The rows come from 4 hidden closed curves, with some noise, and rows from the same curve form a group. Each curve winds through 6 dimensions. The rows are also pushed far along 5 directions, which tell nothing about the answers.
Some rows, each with its group after it:
-1.829,-0.601,-1.926,-0.896,3.055,0.543,-1.255,1.558,0.523,-5.175,-4.835,0.396,1.575,-0.833,2.444,1.990,3.774
q_882
1.474,1.965,2.164,1.882,4.987,-0.437,1.899,-0.272,-2.415,2.309,3.301,-2.808,-0.707,1.464,3.626,-0.490,-1.554
q_686
0.214,-1.622,-3.028,-1.662,-2.572,0.459,-2.194,-2.426,-1.228,-1.727,-2.929,2.884,-0.594,-3.299,-2.125,-1.059,0.219
q_686
-1.474,-0.131,2.171,2.463,0.362,2.075,1.168,3.392,3.825,1.320,1.349,0.556,1.127,1.600,-0.856,1.134,-3.153
q_62
-2.004,-2.307,0.663,-1.563,-2.858,-0.900,-1.215,-2.067,0.523,-3.634,1.960,-2.538,-1.009,1.459,0.663,-0.555,1.508
q_867
1.541,1.552,-0.524,1.126,0.416,0.557,-0.365,1.504,-1.721,3.835,0.405,2.529,-0.075,-1.889,-1.759,1.939,-1.815
q_62
0.783,1.371,-1.700,0.456,4.322,0.627,0.998,2.626,0.353,-0.386,-3.553,1.642,2.163,-0.371,0.268,0.467,-0.561
q_867
-0.669,-1.134,1.254,-0.961,-3.518,0.068,0.381,-2.543,0.394,1.173,4.046,-2.706,-2.579,1.497,-0.988,-1.136,-0.699
q_867
1.804,1.201,-0.337,-3.971,-2.748,-1.238,-1.667,3.894,1.831,-4.374,-0.861,1.733,-0.055,1.072,-3.372,-0.648,0.555
q_686
0.146,-0.970,1.760,-0.224,-2.523,-1.118,-1.609,-0.703,-0.713,-0.194,3.387,-1.230,-1.520,1.201,-1.073,-1.196,-1.049
q_62
-0.858,-0.933,-2.289,1.207,1.055,1.542,-1.918,1.191,0.308,0.161,-4.985,4.608,2.012,-2.597,-2.272,0.826,-1.547
q_867
3.344,3.356,1.753,-1.683,4.779,-1.644,-1.369,1.614,-2.935,-2.014,2.339,0.119,-0.776,2.911,1.585,-1.001,-2.656
q_62
-0.430,2.181,3.254,2.206,-0.992,1.900,1.795,4.728,5.089,2.640,2.574,-0.677,-0.005,3.333,-0.406,1.232,-0.805
q_62
2.863,3.189,1.591,-4.321,0.744,-1.244,-2.107,2.753,-0.870,-4.659,0.765,2.014,0.243,2.314,0.518,0.463,-0.377
q_882
1.536,0.501,1.078,-1.053,-4.472,0.159,-0.968,1.561,0.924,-0.691,1.069,1.327,-1.260,0.825,-1.093,1.177,-0.466
q_882
-2.344,-2.741,1.163,-1.413,-2.745,-1.391,-0.458,-3.727,-0.630,-1.900,1.783,-1.886,-0.246,-0.165,0.475,-0.737,1.115
q_882
-1.847,-1.884,1.265,1.554,-0.816,0.379,-0.238,-2.131,0.377,-1.804,2.308,-2.921,-0.272,-0.238,3.813,-0.424,2.734
q_62
-2.010,-0.199,1.341,2.045,0.445,0.306,-0.048,1.724,1.604,-1.548,-0.094,0.133,1.498,0.299,2.026,2.427,1.193
q_62
1.557,0.773,1.363,0.662,3.784,-0.293,0.551,0.529,-1.425,-1.934,1.157,-1.199,0.191,1.577,3.931,0.149,-1.184
q_882
-2.017,0.528,0.793,3.624,1.717,2.082,2.670,2.601,3.180,2.676,0.097,-1.151,1.527,0.101,1.624,2.258,1.403
q_62
-1.553,-1.234,-1.603,1.912,0.955,3.646,-0.311,0.039,1.598,0.987,-1.905,1.088,0.248,-2.671,-0.028,-0.010,0.035
q_62
-0.437,-0.124,-0.933,-0.797,3.506,-0.531,-0.796,-0.520,-1.808,-2.972,-0.742,-2.579,-0.757,0.786,2.724,-0.145,1.909
q_686
3.405,2.225,-1.187,0.941,3.490,-0.226,-1.030,-0.626,-4.099,4.428,-0.378,2.239,-0.203,-1.216,-1.080,-1.663,-2.668
q_686
2.172,2.383,0.348,-0.091,2.273,0.561,-1.024,0.928,-0.790,1.547,1.093,1.251,0.518,1.521,-0.182,-1.301,-1.483
q_867
-2.839,-1.234,0.748,0.054,3.887,-0.615,0.393,-1.770,-0.579,-4.221,-0.895,-1.786,2.267,-0.250,4.984,1.190,2.942
q_882
1.922,1.553,-0.136,-0.566,0.238,-0.958,-0.665,1.254,-0.783,-1.097,-0.481,1.762,0.731,-0.595,0.168,-0.012,0.488
q_686
-2.945,-3.149,-2.189,1.538,-2.469,0.470,-0.335,-1.177,0.234,2.231,-2.179,-0.238,-0.381,-2.600,-2.601,0.870,1.284
q_686
1.024,2.216,2.053,1.263,2.835,1.365,1.319,0.489,0.961,0.884,2.189,-1.503,-0.033,2.193,3.177,-1.034,-0.465
q_867
-0.762,0.695,2.230,1.005,3.495,-0.510,3.505,-0.700,0.353,1.281,2.871,-3.379,1.594,1.484,3.630,0.101,0.919
q_882
1.208,0.778,2.941,0.941,-1.859,-0.350,1.266,3.288,1.954,2.349,3.330,1.018,1.867,2.367,-1.919,0.585,-3.217
q_882
0.496,-1.971,-4.522,-2.433,-3.668,-0.398,-2.840,-2.149,-1.693,-1.602,-3.349,3.309,0.399,-2.706,-3.665,-0.949,0.405
q_686
-3.797,-1.482,-0.855,1.539,2.128,1.495,2.604,-0.282,2.951,-3.308,-2.275,-2.335,1.762,-0.580,4.561,2.292,4.019
q_867
-0.600,-2.908,-4.111,-1.057,-1.989,0.105,-2.610,-4.066,-2.892,-1.131,-2.623,1.550,-0.067,-2.585,-1.355,-0.743,0.267
q_686
-2.906,-2.880,-0.390,-0.338,-5.236,0.729,0.242,-4.121,1.898,-0.032,1.009,-3.409,-3.131,-0.453,-0.650,-1.605,2.776
q_62
1.703,2.369,1.525,-2.667,-1.804,-1.061,0.684,4.193,2.125,-3.033,1.764,-0.055,0.021,3.183,-0.253,1.771,0.317
q_867
-2.437,-1.876,0.186,2.074,-0.728,1.601,0.847,-1.282,2.079,3.158,0.209,-1.261,-1.000,0.202,-2.039,-1.467,-1.619
q_62
0.673,0.276,1.523,-1.013,1.679,-1.667,-0.771,0.788,-1.675,-2.419,1.247,-2.664,-1.389,2.228,2.249,0.194,0.792
q_882
-1.898,-3.230,2.286,1.397,-3.952,0.315,1.157,-3.169,0.932,1.105,3.581,-4.410,-3.127,0.981,0.777,-1.234,-0.509
q_882
-1.109,-2.677,-0.333,-2.109,-4.965,-0.834,-2.176,-3.833,-0.562,-2.450,1.871,-0.377,-1.078,0.115,-1.350,-1.392,0.113
q_867
-2.609,-3.048,2.376,0.507,-3.793,-0.070,1.034,-0.993,2.478,0.364,3.006,-4.557,-2.072,1.878,-0.563,-0.858,0.452
q_882
0.720,1.764,0.363,-0.036,0.492,0.692,-0.932,-0.097,-0.634,0.904,-0.351,1.577,-1.580,0.067,-0.265,0.471,-1.412
q_62
-3.014,-1.496,0.103,2.328,1.660,0.440,0.747,2.353,2.452,-3.756,-1.413,-1.073,3.715,0.835,3.883,3.215,2.939
q_686
-2.572,-1.523,0.723,-0.576,-3.626,1.660,-0.746,1.791,5.134,-2.289,0.896,-1.228,0.469,2.333,-1.255,-0.008,1.859
q_867
2.634,0.393,-1.332,-1.629,-3.072,-0.023,-0.580,-0.704,-0.660,2.325,0.542,2.135,-1.183,-1.108,-4.397,-2.492,-2.473
q_686
-2.639,-2.771,-0.216,0.319,-2.479,0.082,-0.614,1.198,2.644,-1.386,-1.283,-0.540,0.316,-0.381,-2.488,-0.403,0.879
q_686
0.867,0.821,1.779,-2.485,-1.282,-0.491,-0.523,0.760,1.214,-2.115,4.502,-2.186,-0.798,4.003,-0.048,-1.129,-0.460
q_867
-0.233,0.264,0.693,-2.066,0.016,-0.495,-1.509,2.610,1.641,-5.184,0.567,-1.006,-0.152,2.427,0.569,0.094,1.195
q_62
0.149,-0.998,-3.536,-0.662,2.270,0.085,-2.744,-1.753,-2.611,-2.947,-4.448,2.873,1.515,-2.662,0.542,-0.809,1.024
q_686
-0.063,0.110,1.343,-1.234,-0.332,-0.254,1.245,0.449,1.257,-0.262,1.820,-2.514,-0.820,1.973,0.238,-0.553,0.463
q_882
0.751,-0.561,-2.489,-0.186,0.470,1.036,-1.610,-1.291,-1.350,1.443,-1.663,2.518,-0.117,-2.262,-2.606,-1.527,-1.850
q_62
-0.363,-1.105,-3.085,-0.844,1.120,-0.342,-2.373,-1.579,-2.436,0.451,-2.556,1.810,0.509,-1.781,-2.512,-0.677,-0.274
q_867
-2.498,-1.461,1.900,0.159,-1.135,1.278,1.734,-0.531,3.087,-1.903,1.555,-4.389,-1.584,1.671,2.991,0.303,2.375
q_882
1.963,1.185,1.060,-4.641,-1.717,-1.516,-3.199,-2.573,-3.146,-2.522,1.586,-0.449,-3.449,0.961,-0.266,-1.985,0.596
q_882
1.736,2.093,-2.016,-0.904,4.611,-0.969,-1.251,0.457,-2.334,-2.047,-2.244,1.564,2.512,0.087,2.120,-0.355,1.860
q_867
4.114,3.672,1.881,-3.977,-0.271,-2.893,-0.525,4.146,-0.634,-5.026,1.502,1.037,0.000,3.582,0.497,0.821,-0.835
q_867
1.745,1.848,1.130,1.508,2.187,0.051,2.324,0.547,-0.937,3.011,1.913,0.004,0.075,-0.462,0.985,-0.021,-2.008
q_686

New rows. What belongs after each?
1.560,0.218,-1.861,-2.767,-1.492,-1.264,-1.540,0.440,-0.825,-2.016,-2.227,1.660,-0.495,-0.219,-2.688,-1.332,-0.391
q_867
-3.822,-2.914,-1.030,2.012,2.090,1.671,0.785,-2.470,0.589,1.970,-2.175,-1.452,0.891,-2.143,0.397,-0.391,1.232
q_882
-1.947,-1.944,-1.661,1.725,1.900,0.960,-0.300,-3.841,-2.038,0.503,-1.784,0.561,0.418,-2.930,1.822,0.352,0.053
q_867
-0.540,-0.744,-1.757,1.367,1.829,-0.040,-0.763,-3.514,-2.929,0.261,-1.628,-0.520,-0.029,-2.226,2.907,-0.209,2.339
q_686
-2.411,-2.436,-0.478,2.533,1.698,0.138,1.001,1.519,1.921,-3.357,-2.344,-0.721,3.329,-0.127,3.397,2.268,2.191
q_882
0.250,-2.242,-0.485,-1.671,-5.902,-0.700,-2.967,1.454,0.653,-3.221,-1.063,3.175,-0.152,-0.420,-3.450,1.369,-1.402
q_882
-4.452,-2.649,0.305,3.138,-2.233,0.995,1.216,-1.093,2.877,1.343,-1.012,-0.504,0.529,-0.817,-0.321,1.885,0.515
q_62
-1.988,-0.150,-0.081,3.032,1.965,2.187,1.986,-0.686,0.807,4.149,0.363,-1.194,0.347,-0.807,1.211,1.283,0.241
q_867
1.029,2.016,1.999,1.848,3.689,0.518,0.793,3.121,1.127,1.795,2.009,-0.720,0.967,2.663,0.659,-0.737,-1.935
q_62
0.600,0.986,0.245,-0.418,3.689,-0.068,1.761,-0.648,-0.953,-0.420,0.469,-2.416,-1.581,-0.538,1.948,-1.422,0.136
q_686
-0.305,-0.403,-1.125,1.000,3.146,0.946,-0.726,-3.208,-2.903,2.963,-0.852,0.011,-2.250,-1.524,-0.461,-1.577,-2.554
q_62
0.971,0.769,-1.352,-0.184,0.789,1.507,-3.411,0.397,-1.672,0.690,-1.719,2.572,-1.195,-1.930,-1.272,-0.489,-0.251
q_62
-2.227,-2.365,-0.745,-1.576,-5.072,0.393,0.294,0.991,4.495,-4.094,-0.184,-1.943,0.433,1.515,-0.902,-0.127,3.216
q_686
-1.893,-1.241,-0.984,-1.275,-0.801,-0.789,-1.304,-2.031,-1.657,0.173,-1.706,0.237,-0.140,-1.923,-1.179,0.672,2.111
q_882
-0.860,0.532,0.827,-0.508,-0.178,0.362,-0.953,-1.535,0.188,-2.475,-0.140,-0.962,-2.012,0.818,2.221,-0.039,1.347
q_62
-0.778,-1.315,-0.555,-2.883,-0.465,-1.711,-0.314,-0.643,0.454,-5.708,-0.444,-2.482,-1.018,0.152,0.723,-1.732,2.680
q_686
0.202,-0.348,-2.511,-0.744,0.615,0.100,-2.071,-0.411,-1.529,-3.521,-4.445,3.657,1.947,-2.730,1.502,1.707,1.815
q_882
-1.266,-1.107,0.854,-1.325,-1.328,0.536,-0.678,-4.372,-0.915,0.077,1.231,-2.150,-2.657,-0.436,1.089,-1.713,1.210
q_882
1.830,2.971,0.087,-0.455,3.113,0.579,-2.444,3.889,-0.131,-0.911,-1.731,2.949,0.602,1.342,-0.805,0.126,-1.230
q_62
-0.482,-0.362,-1.916,-3.076,0.282,-0.809,-2.433,1.895,0.715,-7.572,-2.882,2.182,2.671,0.515,0.672,1.521,2.393
q_867
1.476,1.811,1.065,-0.285,2.921,0.703,-2.046,3.979,-0.093,-3.135,0.846,0.818,0.824,0.951,2.066,0.943,0.461
q_62
1.686,1.079,-2.111,-1.305,3.408,-1.770,-1.501,-1.092,-3.531,-3.920,-4.051,1.644,0.843,-1.501,2.766,-0.289,1.876
q_867
2.748,2.534,-0.552,0.308,2.477,-0.990,0.308,3.779,-0.927,0.291,-0.468,3.153,3.132,0.197,-0.431,1.613,-1.467
q_686
3.538,2.933,-0.097,0.156,-1.345,0.531,-1.323,3.348,-1.134,3.856,0.984,4.688,0.391,-1.043,-3.623,1.454,-2.888
q_62
-0.701,0.171,1.134,-0.045,3.714,-0.172,0.676,-0.122,0.065,-1.649,0.323,-1.282,1.955,1.055,2.928,-0.593,0.875
q_882
-2.358,-0.552,-0.290,2.034,1.605,1.239,1.543,2.804,2.583,0.655,-1.206,0.203,2.583,0.123,0.046,2.799,0.483
q_867
-0.089,0.185,1.553,-1.297,-0.791,-1.543,-1.408,0.546,0.205,-4.703,1.243,-0.239,0.078,2.096,1.629,0.474,0.506
q_62
2.239,0.467,0.074,-1.464,-2.020,-1.028,-1.464,-0.484,-2.666,3.744,1.895,0.219,-3.332,-0.194,-4.764,-2.072,-3.290
q_686
-2.342,-1.063,-1.107,2.194,0.921,2.289,0.617,-1.477,0.955,3.626,0.256,-0.183,1.071,-1.049,-0.209,0.579,0.174
q_867
-1.561,-2.257,-1.171,-1.439,-1.348,-0.848,-2.823,-0.729,-1.260,-2.486,-2.428,0.146,-0.957,-1.009,-1.247,0.422,1.457
q_882
-2.200,-2.903,-1.065,0.970,-5.654,0.317,0.591,-3.513,1.037,2.907,-0.550,-0.930,-1.708,-1.980,-2.412,-0.833,1.193
q_867
3.381,2.218,-0.118,-1.633,-0.967,-0.510,-1.234,-1.832,-3.437,1.923,2.332,0.797,-3.056,-0.577,-0.635,-0.927,-1.241
q_62
1.765,0.141,-2.365,-1.198,1.221,-0.954,-2.418,-4.163,-5.184,-0.748,-0.856,1.499,-1.161,-2.941,1.164,-0.939,0.303
q_62
-0.402,-1.274,-2.640,-0.453,-1.962,-0.043,-3.258,1.201,-0.056,-1.096,-4.422,4.914,2.076,-1.979,-3.905,0.281,-0.343
q_867
-2.557,-2.319,-1.425,-0.849,-4.127,-0.027,-0.750,0.641,3.023,-2.236,-1.110,0.014,1.480,0.198,-2.180,0.757,2.598
q_867
-2.512,-2.031,-2.283,0.786,-0.377,-0.470,-0.974,-4.728,-2.148,0.715,-2.921,0.373,-1.319,-2.673,-0.435,0.074,0.932
q_62
2.744,-0.496,0.261,0.282,-2.759,-1.699,0.121,0.231,-1.866,3.709,2.490,0.956,-0.487,0.524,-3.672,-0.936,-4.231
q_882
0.051,-0.541,0.104,-2.359,0.259,-1.671,0.420,0.567,0.396,-5.242,0.483,-1.757,0.028,0.925,1.203,-0.406,1.342
q_686
-0.625,-0.013,1.838,0.740,1.872,0.635,1.822,-0.085,1.357,0.467,3.271,-3.781,-1.151,2.401,1.538,-1.642,-0.992
q_62
-2.409,-2.715,-0.799,-0.238,0.753,-0.115,-1.376,-4.635,-3.083,-1.428,-1.383,-1.664,-1.831,-2.380,2.047,0.002,1.683
q_882
1.989,1.911,2.397,-0.093,-0.155,-0.209,1.229,1.024,0.359,0.056,4.490,-1.078,-0.362,2.039,1.772,0.028,-1.206
q_62
0.365,-0.010,-0.261,-3.662,0.275,-1.625,-1.543,-0.602,-0.842,-5.834,-0.716,-0.554,0.292,1.032,1.663,-0.605,2.411
q_882
1.956,2.208,-0.232,-1.670,0.603,-0.727,0.720,1.501,-0.660,-0.590,0.285,0.456,-0.247,0.818,-0.039,1.003,-0.203
q_867
1.384,1.835,1.554,-1.358,0.558,-1.404,-1.481,1.578,-0.871,-2.699,2.114,0.367,0.672,2.504,1.464,0.974,0.182
q_867
-1.052,0.675,0.126,2.488,1.693,1.287,2.144,2.602,1.863,1.942,-0.068,-0.015,1.707,-0.369,0.782,2.696,0.415
q_62
-2.082,-2.972,-0.068,-2.163,-5.563,-0.607,-1.368,-2.453,1.327,-4.183,1.419,-0.972,-0.686,0.511,-0.615,-0.340,1.245
q_867
1.534,1.094,-1.079,0.225,-1.557,0.202,0.932,4.023,2.007,2.668,-0.773,3.202,2.221,-0.452,-4.445,0.853,-1.802
q_686
1.240,1.893,1.403,1.475,3.414,0.578,-0.203,3.992,0.401,-2.170,-0.989,1.485,1.907,1.097,3.391,2.600,-0.257
q_882
-1.417,-0.379,1.921,0.396,-1.498,1.437,-0.017,4.034,3.990,-1.239,1.956,-1.874,-0.264,2.052,-0.474,0.831,0.908
q_62
-2.971,-0.498,0.173,3.798,1.255,2.290,1.444,1.092,2.824,0.981,-2.085,1.852,2.378,-1.191,1.389,2.936,-0.247
q_62
3.229,2.391,-1.791,-1.604,1.952,0.425,-1.872,-1.919,-3.103,2.004,0.224,1.913,-0.857,-0.150,-0.905,-2.513,-1.237
q_867
1.389,1.573,-0.752,1.196,2.687,0.277,0.331,3.470,-0.682,2.099,-3.082,3.885,1.493,-1.188,-2.224,1.745,-3.311
q_867
-1.942,-2.538,-0.626,2.663,-1.575,1.763,1.215,-1.091,2.243,3.812,-0.024,-0.861,0.226,-1.162,-2.292,-1.721,-0.897
q_686
2.105,0.365,0.348,-4.235,-2.482,-3.583,-1.940,-1.805,-2.492,-5.393,2.477,-0.752,-0.714,2.055,0.919,-1.276,0.964
q_867
-2.371,-0.803,2.365,-0.023,-4.048,2.082,0.625,3.329,5.556,-1.702,2.386,-2.014,-1.352,2.206,-0.813,1.410,0.719
q_62
-0.949,0.361,-1.065,3.002,0.590,1.477,1.725,1.776,1.085,4.898,-1.415,2.196,2.180,-1.796,-1.810,2.564,-1.000
q_867
-1.368,0.523,-0.197,0.569,-0.689,1.157,0.780,2.003,2.773,0.390,-1.194,0.600,0.228,0.350,-0.798,1.667,0.636
q_62
1.657,1.410,2.948,-3.114,-1.772,-2.465,-2.277,-0.375,-2.447,-1.801,3.126,-0.344,-1.756,2.065,0.082,-0.077,-0.168
q_882
2.080,1.752,-0.949,-2.131,4.283,-1.124,-0.194,0.343,-1.517,-3.322,-0.584,-0.089,1.098,1.495,2.007,-1.369,0.226
q_867
-0.510,0.767,0.130,2.087,0.027,1.531,2.673,3.336,3.066,3.437,0.002,-0.084,1.036,-0.004,-1.241,1.561,-0.166
q_686
-1.107,-0.671,-0.389,-1.713,2.634,-1.545,-1.430,-2.154,-3.224,-3.325,-1.243,-2.146,-1.216,-0.428,2.858,0.529,2.882
q_882
0.313,1.249,1.744,-0.876,0.112,-0.711,-1.397,1.323,0.238,-0.991,1.656,-1.496,-2.215,2.827,-0.364,-0.613,-0.295
q_62
-0.510,-0.332,-1.748,2.032,1.680,1.066,0.822,0.421,0.390,2.842,-1.623,2.412,2.128,-1.652,-1.849,0.293,-2.235
q_62
3.206,2.941,-0.953,-1.309,5.700,0.062,0.419,-1.489,-3.168,0.320,-0.015,-0.806,-1.102,0.702,2.635,-2.462,-0.673
q_867
0.694,1.312,4.007,1.036,-0.192,0.640,1.761,5.882,3.917,0.414,5.430,-2.236,0.788,4.005,0.093,0.775,-1.549
q_62
-0.523,0.962,0.515,1.924,4.502,0.542,4.202,-0.145,0.943,1.809,2.122,-3.416,1.458,1.508,3.751,0.353,0.409
q_867
1.383,3.144,-0.908,0.229,6.975,-0.382,-0.746,-0.931,-3.607,0.959,-2.148,0.294,-0.981,0.361,2.286,-0.726,-0.271
q_62
0.411,0.640,1.176,-1.157,-3.299,0.516,0.694,-0.584,1.244,1.320,3.499,-1.549,-2.076,1.669,-0.829,-0.146,-0.234
q_867
0.935,2.508,1.663,1.326,5.586,1.423,-0.719,1.892,-0.481,-0.798,0.790,-0.866,-0.121,1.494,3.892,-0.350,-0.031
q_62
0.254,-0.309,-0.755,1.939,3.594,-0.591,3.211,-3.089,-2.772,3.948,0.473,-1.914,-0.253,-1.334,1.447,-0.776,-1.790
q_867
-1.606,-1.019,1.941,0.568,-2.584,-1.351,0.811,-3.185,-0.048,0.774,3.093,-3.314,-2.346,1.727,0.750,-0.964,0.277
q_62
-0.708,0.219,2.008,-0.483,-1.291,-0.217,-0.717,2.193,2.262,-4.357,0.137,-0.272,0.347,2.073,1.741,1.215,1.181
q_867
0.521,0.415,-1.799,1.115,0.599,1.996,0.620,-2.331,-0.613,3.650,-1.114,1.195,-0.551,-1.950,-0.413,-1.219,-0.711
q_867
